The rows are grouped in 3 different ways at once. Each group adds its own fixed numbers to the row, and there is some noise. The rows also spread widely along 9 directions, which tell nothing about the answers.
In the rows, 128 means zero.
Known rows, each followed by its group in each grouping:
[149 116 117 166 100 113 122 122 129 195 153 186 142 157 130 129 137 140
 106 162 165 137 114 113  96]
(3) j_495 Zadok
[117 142 137 110 134 115 131 126 118 129 128 138 125  99 139 129 174 150
 121 140 138 135 115 125 115]
(3) j_448 luno
[121 124 167 167 141 169 104 102 126 150 128 119 115  78  64 152 127 104
 100 156 143 109 110 119  84]
(4) j_279 pobon
[115 123  97 113  94 140 101 196 152 142 106 123 186 124 126 141 120  83
 117 134 171 126 157 112 170]
(5) j_493 nar
[130 135 128 115 147  83 136 129 110  87 137  75 160 147 193 169 145 155
 171 146 128 119 138 136 136]
(5) j_493 luno
[217 169  96 184  93 168 120  72  54 155 161  95 110 145 185 138 135 175
 160 118  80 151 121  68 150]
(2) j_448 pobon
[146 164 124  94 130 190 114 111 102  88 117  67 101  60 145 155 161 153
 126 113  85 134 103 128 155]
(1) j_279 nar
[127 111 130 190 125 102 124 122 144 180 149 143 147 179  94 171 106 117
 124 177 181 117 120 110  56]
(0) j_495 Zadok
[176 147  79 140 109 111 138 159 121 141 132 114 160 162 191 161 128 146
 153 179 156 141 170  97 103]
(1) j_448 pobon
[120 127 131 132 140 126 120 134 135 147 133 135 128 122 124 134 123 132
 113 125 134 117 120 124 131]
(0) j_493 Zadok
[121 118 139 145 138 117 119  73 111 182 167 158  96 177 112  88 130 141
 106 123 113 102 100 142 124]
(2) j_495 nar
[130 112 143 150 140 114 137 127 116 181 139 194 113 141 106 106 139 150
  96 141 136 141 137 121 104]
(4) j_495 luno
[165 147  89 118 111 121 132 149  97 126 139 141 149 160 209 123 125 163
 148 135 111 132 154 122 159]
(3) j_279 luno
[124 113 157 194 114  88 121 112  92 162 124 140 164 183  95 120 138  94
 141 152 173 132 145  95 120]
(4) j_279 luno
[ 81 111 156  99 125 103 118 145 164 160 138 214 163 103 126  98 163 136
  71 152 180 115 106 161 104]
(1) j_493 luno
[131 125 119  98 127  81 136 110 109 122 153 139 150 139 212 127 179 165
 133 167 141 123 112 150 125]
(3) j_495 pobon
[ 78 110 123 115 120 133 100 149 178 185 142 190 147 140  80 116 114  96
  71 147 178  90 104 153  98]
(0) j_495 nar
[149 140  98 131 116 164 117 141  80 116 146  54 139 141 190 133  88 102
 162 110  74 113 156 131 238]
(2) j_495 pobon
[104 139 138 147  99 127  95  99 114 134 115  91 154 150  86 134 157  80
 134 127 164 119 108 103 136]
(1) j_279 nar
[ 71 139 136  95 108 131  87 131 180 137 130 154 162  94 101 136 158 121
  88 133 177 103  82 143  93]
(1) j_493 luno
[123 139 125 139  98 159 100 137 131 127 132  88 172 116 137 163 120  89
 134 144 157 112 106 128 151]
(1) j_279 Zadok
[167 111 148 187 154 112 143 119  85 142 126 104 122 146 127 140 117 120
 148 145 112 131 170 108 154]
(3) j_493 nar
[125 120 126 133 125 106 132 115 115 155 133 154 131 146 126 124 164 145
 112 147 145 138 117 116 109]
(0) j_495 nar
[139 117 131 164 118 118 122 100 124 192 144 170 116 164  94 116 143 134
  99 148 153 133 119 113  89]
(1) j_495 nar
[ 76 126 148 112 171 101 111 115 131 123 119  94 112 166  88 116 122  75
 129 126 139  77 136 153 139]
(3) j_279 nar
[136 122 120 135 117 130 133 162  97 143 113 145 155 141 139 106 133 103
 121 135 137 138 161 113 179]
(0) j_279 nar
[129 125 160 182 165 129 132  99  93 139 133  72  96 164  89 142  96  89
 149 133 113 109 144 117 141]
(1) j_279 Zadok

New rows, each followed by its group in each grouping:
[103 149 120  76  94 121  93 111 152 121 142 138 163  95 167 137 196 166
 104 125 162 118  64 132 113]
(2) j_493 Zadok
[125 125 143 151 118 146 108 120 125 143 121 119 142 106  95 140 145 112
 112 129 144 126 124 107 131]
(2) j_493 nar
[127 129 137 151 133  87 138 123 102 159 136 153 133 159 123 119 157 135
 130 146 156 142 136 104 105]
(5) j_448 luno
[160 153 105 114 107 176 115  87 110 153 156 156  92  95 147 124 161 197
  95 109  87 139  72 122 123]
(0) j_495 nar
[154 153 123 161 161 119 136 100 109 121 140  42  99 169 131 186 110 130
 176 145 114 115 134 109 101]
(1) j_448 Zadok
[ 76 110 137  95 185  99 134 150 166 146 136 138 100 138 104 134 114 112
 101 149 145  87 134 171 104]
(3) j_495 Zadok
[100 120 125  91 118 132  96 147 181 170 135 201 155  91 126 109 150 139
  64 151 174 105 102 145  88]
(4) j_493 pobon
[129 159  56  93 101 155  96 152 145 131 116  99 126 155 133 148 116 131
 129  98 117 120 130 104 145]
(0) j_495 nar
[114 101 143 157 158  90 141 149 125 158 117 153 143 171  96 124 119  96
 116 168 169 117 171 124 101]
(0) j_279 nar
[148 109 123 130 109 132 129 161 135 184 142 208 155 106 153 114 142 156
  83 153 160 149 129 124 126]
(5) j_493 Zadok
[100 117 164 155 128 102 125  90 105 154 153 146 135 145 112 118 157 131
 116 137 143 121 105 133 118]
(2) j_495 luno
[140 128 120 140 121 135 107 134 130 162 122 151 135 114 119 124 132 131
 106 133 141 132 144 102 125]
(4) j_493 pobon
[148 121 124 162 113 123 121 125 106 191 172 167 153 165 164  89 103 104
 123 155 138 103 127 138 167]
(3) j_448 pobon
[138 126  99 109 125 125 138 157 139 147 153 153 143 140 185 145 120 160
 115 156 131 123 120 147 127]
(0) j_495 Zadok
[111 123 117 116 121 121 117 134 132 143 136 133 143 145 134 127 142 121
 112 142 147 115 127 138 134]
(2) j_495 nar
[139 128 121 154 165 112 137 105  87 157 120 105  64 184  88 108 115 116
 140 102  89 129 171  98 158]
(3) j_495 nar
[115 127 127 106 145 139 128 150 131 146 118 156 115 114 121 110 130 118
  92 145 142 118 157 134 118]
(1) j_279 pobon
[167 120 111 176 120  94 130 143 131 174 141 179 158 176 150 138 110 152
 129 162 156 131 166 105  93]
(3) j_493 luno
[161 143 102 140 116 152 118 122 105 146 135 130 126 137 157 127 120 143
 120 137 121 125 148 106 127]
(2) j_279 pobon
[134 126  98 107 164 125 131 184 152 141 110 144 123 141 137 143  97 132
 109 167 145 113 192 130  93]
(4) j_279 pobon
[114 149 113  96 146 141 115 145 108  94 111  59 114 125 140 140 122 103
 149 104 103 112 142 127 189]
(3) j_279 Zadok
[139 131 130 163 124  98 129  88  96 199 151 171 108 184 117  78 142 128
 115 139 149 129 128  95 108]
(1) j_448 pobon
[ 95 142 101  72 139 139 107 143 157 111 154  87 133 135 170 153 109 129
 126 126 119  81 102 175 152]
(2) j_495 Zadok
[115 137 143 110 148 121 113  89 115 115 146  90 123 111 150 138 149 140
 130 129 118 101 100 140 134]
(5) j_493 pobon
[126 122 109 126 116 145 106 153 147 173 135 176 151 143 119 116 113 112
  91 151 163 110 134 139 117]
(5) j_279 nar
[115 113 117  91 127  85 152 171 117 130 131 173 159 138 189 108 164 156
 115 149 144 143 155 144 151]
(2) j_495 luno
[109 134 120 118 143 136 112 147 135 149  92 137 102 120  72 120 134 107
  97 127 151 132 164  92 105]
(4) j_279 pobon
[157 159  81  88 133 146 135 128 125 126 146 153  91 118 182 142 138 223
 113 118  81 136 116 129 105]
(0) j_495 luno
[129 127 119 114 129 128 119 140 133 156 120 161 126 128 123 100 143 140
  96 115 133 128 146 114 139]
(2) j_493 nar
[ 82 138 104  75  93  97 112 144 141 119 113 128 163 123 138 138 195 130
 116 125 177 139  93 111 127]
(0) j_495 Zadok
[ 99 122 133 154  87  67 108  85  84 161 143 107 159 202 121 110 177  94
 154 118 170 139  97  92 162]
(5) j_495 Zadok
[ 87 120 165 128 156  74 142  96  79 139 120 124 108 137 100  88 186 106
 127 126 147 134 127 104 139]
(0) j_448 pobon
[ 79 142 107  40 141 145 102 177 191 142 135 161 131  85 132 120 142 132
  79 133 155  96  92 171 119]
(4) j_448 Zadok
[119 158 110 153  47 187  62 102 145 184 143 154 159  87  81 135 150 105
  89 124 179 124  55  82  97]
(0) j_448 pobon
[140 116 148 129 182 111 156 120 106 140 139 154 102 140 147 115 131 159
 111 160 109 116 144 151 111]
(0) j_279 nar
[ 67 133 125  87  73 108  96 161 164 146 126 183 207 106 122 117 194 108
  90 150 223 125  91 130 105]
(2) j_448 luno
[130 132 112 134  98 125 107 142 125 174 132 159 158 138 124 108 145 109
 111 145 170 131 126 103 127]
(4) j_448 pobon
[119 127 151 176 113 133 108 114 113 146 132 123 150 122  93 144 127 112
 129 125 140 124 116  99 133]
(0) j_493 luno
[164 100 124 146 127  93 168 177  91 184 128 216 154 159 183  76 132 133
 103 180 156 157 203 119 148]
(1) j_279 pobon
[150 125 145 148 173  87 166  99  94 155 149 145  92 155 150 122 157 176
 129 156 122 141 139 120  92]
(2) j_448 Zadok
[114 152  94  92 108 158 108 152 114 118 113 104 115 105 127 134 141 131
 125  86 108 145 131 106 175]
(5) j_495 luno
[150 118 105 115 112 118 141 162 131 146 134 155 160 134 177 139 148 149
 115 172 151 141 142 142 127]
(1) j_495 nar
[152 172 103 119  76 196  80  86 161 166 166 193 128  86 143 145 147 204
  72 139 134 115  43 135  43]
(1) j_279 luno
[125  84 132 102 138  83 164 204 165 143 125 207 194 101 176 157 177 156
  81 232 210 146 164 164  62]
(2) j_495 nar
[124 138 114 156 103 144 114 167 128 151 114 126 153 132  93 144 121  93
 128 132 162 138 159  87 128]
(2) j_448 luno
[118 115 157 129 155  79 128 100 120 142 140 140 136 139 140 119 162 143
 122 155 149 112 125 132 101]
(4) j_493 pobon
[116 126 141 134 152 123 118  89 102 152 132 111  85 152  88 110 140 121
 122 107 104 118 116 125 146]
(4) j_495 nar
[158 134 123 102 171  97 161 111  99 126 144 150 102 142 207 117 153 197
 122 168 107 126 150 146 100]
(1) j_279 pobon
[166 126  97  97 142 113 161 185 110  90 100  93 145 104 192 175 166 169
 147 167 122 170 179 121 144]
(4) j_495 nar
[ 55 105 140  64 165  96 132 167 178 133 118 174 134  91 111 135 161 127
  71 174 184 106 126 166  69]
(0) j_495 pobon
[118 148 114 123 109 168  87 131 155 119 128  81 158 117 116 176 114  96
 124 147 151  94 106 143 112]
(1) j_279 nar
[ 83 126 129  80 161  98 120 147 153 108 102 110 126 103 115 147 163 125
 111 144 165 120 146 123  90]
(5) j_493 pobon
[102 138 143 130 118 119 118 122 116 146 139 129 146 137 119 116 147 108
 125 131 151 118 111 129 143]
(1) j_448 luno
[ 64 155 115 109 109 138  71  74 138 147 140  82 102 165  69 117 138  95
 122  68 129  89  66 112 142]
(2) j_495 Zadok
[150 124 113 109 146 114 140 153 128 128 127 147 143 136 176 134 138 150
 121 171 140 120 156 148 121]
(3) j_279 nar
[114 127 125 173  95  92 121 121  82 138 103  73 154 176  92 148 156  76
 164 116 164 156 138  58 159]
(0) j_495 Zadok
[120 127 128 132 150 110 121 111 111 143 137 120 118 177 122 117 124 114
 129 134 133 104 139 134 133]
(5) j_279 nar
[112 146 115 148 118 111 100  92 109 164 139 110 121 182 101 109 135 100
 137 118 148 109 124  92 120]
(2) j_448 pobon
[ 57 118 153 157 147 149  72 133 162 187 148 105 136 164  27 112  49   4
 112 125 163  44 118 151 152]
(4) j_448 pobon
[123 141  95 116  95 124 102 125 135 132 126 102 150 143 129 163 163 129
 132 136 159 132 107 106 110]
(5) j_495 nar
[103 114 131 115 149  58 133 121 115 161 128 157 116 186 125  87 157 134
 121 115 151 131 143 107 131]
(5) j_493 Zadok
[113 134 111 110 119 174  92 131 154 179 160 180 130 145 125  88  88 115
  79 121 124  73 108 165 145]
(2) j_279 nar
[160 119 130 152 167 125 142 105 101 167 151 146  80 149 135 118 118 165
 117 149  99 124 145 126 107]
(4) j_495 pobon
[ 50 137 128  45 144  66 107 104 147 113 162 148 154 188 185  84 157 141
 119 125 148  60  86 196 136]
(2) j_279 luno
[124 138 123 142 105 130 111 123 113 149 129 120 146 122 123 133 158 112
 121 143 164 133 125  95 116]
(2) j_448 pobon
[107 112 152 138 132 113 123 109 110 135 141 110 144 135 123 136 153 113
 124 147 143 115 114 144 136]
(2) j_495 nar
[105 117 132 114 167 109 126 160 157 150 159 129 147 153 149 133  92 106
 125 167 148  78 123 179 133]
(4) j_448 Zadok
[149 138 144 169 114 130 124  89  83 127 125  87 142 141 127 148 154 114
 147 147 134 136 122 104 136]
(1) j_279 nar
[135 140  99 123 151 118 139 166 133 142 110 119 111 148 126 141 121 120
 129 151 146 133 185 103 105]
(1) j_448 pobon
[ 85 122 138 142  93 116  83 128 171 201 110 220 145 123  29  95 163 117
  62 117 201 133 106  88  65]
(4) j_493 luno
[ 97 142 130  86 123  69 127  93 107 120 144 147 148 171 177  95 188 160
 130 134 146 116  99 146 124]
(1) j_279 luno
[126 144 107  98 173 168 113 108 135 139 169 106  64 128 143 134  81 151
 110 118  70  78 114 168 129]
(5) j_495 pobon
[120 112 127 143 123 139 117 128 101 163 159 125 137 165 138 103 102  91
 127 121 114 106 124 151 204]
(5) j_495 nar
[114 136 121 143  98 111 106  85  98 159 140 124 132 161 120 110 161 118
 126 118 145 131 115  93 132]
(2) j_495 pobon
[ 75 113 154 137 145 108 119 128 121 131 123  80 131 141  80 147 135  69
 133 129 155 110 129 127 148]
(2) j_495 Zadok
[115 124 113  89 136 121 138 162 124 123 146 110 144 142 186 132 122 123
 131 141 121 115 133 164 186]
(1) j_495 Zadok
[139 126 136 173 109 172 113 131 134 204 126 192 103 116  59 111 116 114
  72 132 156 138 128  93  95]
(1) j_279 Zadok
[ 43  91 164 112 188 104 128 154 155 162 135 135 103 157  59 102  89  56
  93 130 150  79 150 173 150]
(2) j_495 Zadok
[162 138  97 128 128 165 124 145 121 156 148 152 121 131 172 121  92 149
 107 141 110 113 159 131 135]
(2) j_279 pobon
[124 149 104 108 127 171 101 154 136 138 130  99 128 103 127 135 103 102
 122 125 120 107 132 128 160]
(4) j_448 pobon
[133 122  97  59 166 140 155 179 132 145 130 182  86 116 173  88 128 175
  80 121  89 130 169 162 164]
(2) j_495 nar
[134 127 133 138  91 131 123 141 125 159 127 155 172 106 129 131 176 116
 105 165 181 145 112 116 120]
(1) j_448 nar
[156 134 111 159 105 128 127 130  96 146 146 128 145 147 163 138 122 136
 145 136 118 135 136 117 158]
(3) j_495 luno
[146 147 137 186 157 133 114  69  90 133 140  48  82 178  98 162  96 114
 168 121  95 100 125 103 123]
(3) j_279 Zadok
[182 133  95 128 109 150 151 199 142 153 141 161 168 100 202 165 125 161
 114 192 156 151 148 134 114]
(1) j_448 Zadok
[113 134 133  99 191  76 143  92 134 111 137 126  99 167 144 144 153 179
 125 164 129  93 121 153  50]
(0) j_279 nar
[107 134 135 131 132 125 111  99 113 161 146 133 114 169 112  94 120 106
 117 113 132 101 107 134 149]
(1) j_279 Zadok
[ 99 107 123 130 128 101 110 158 169 205 145 227 151 178 108  86 104  97
  77 160 192  95 135 150 100]
(3) j_279 Zadok
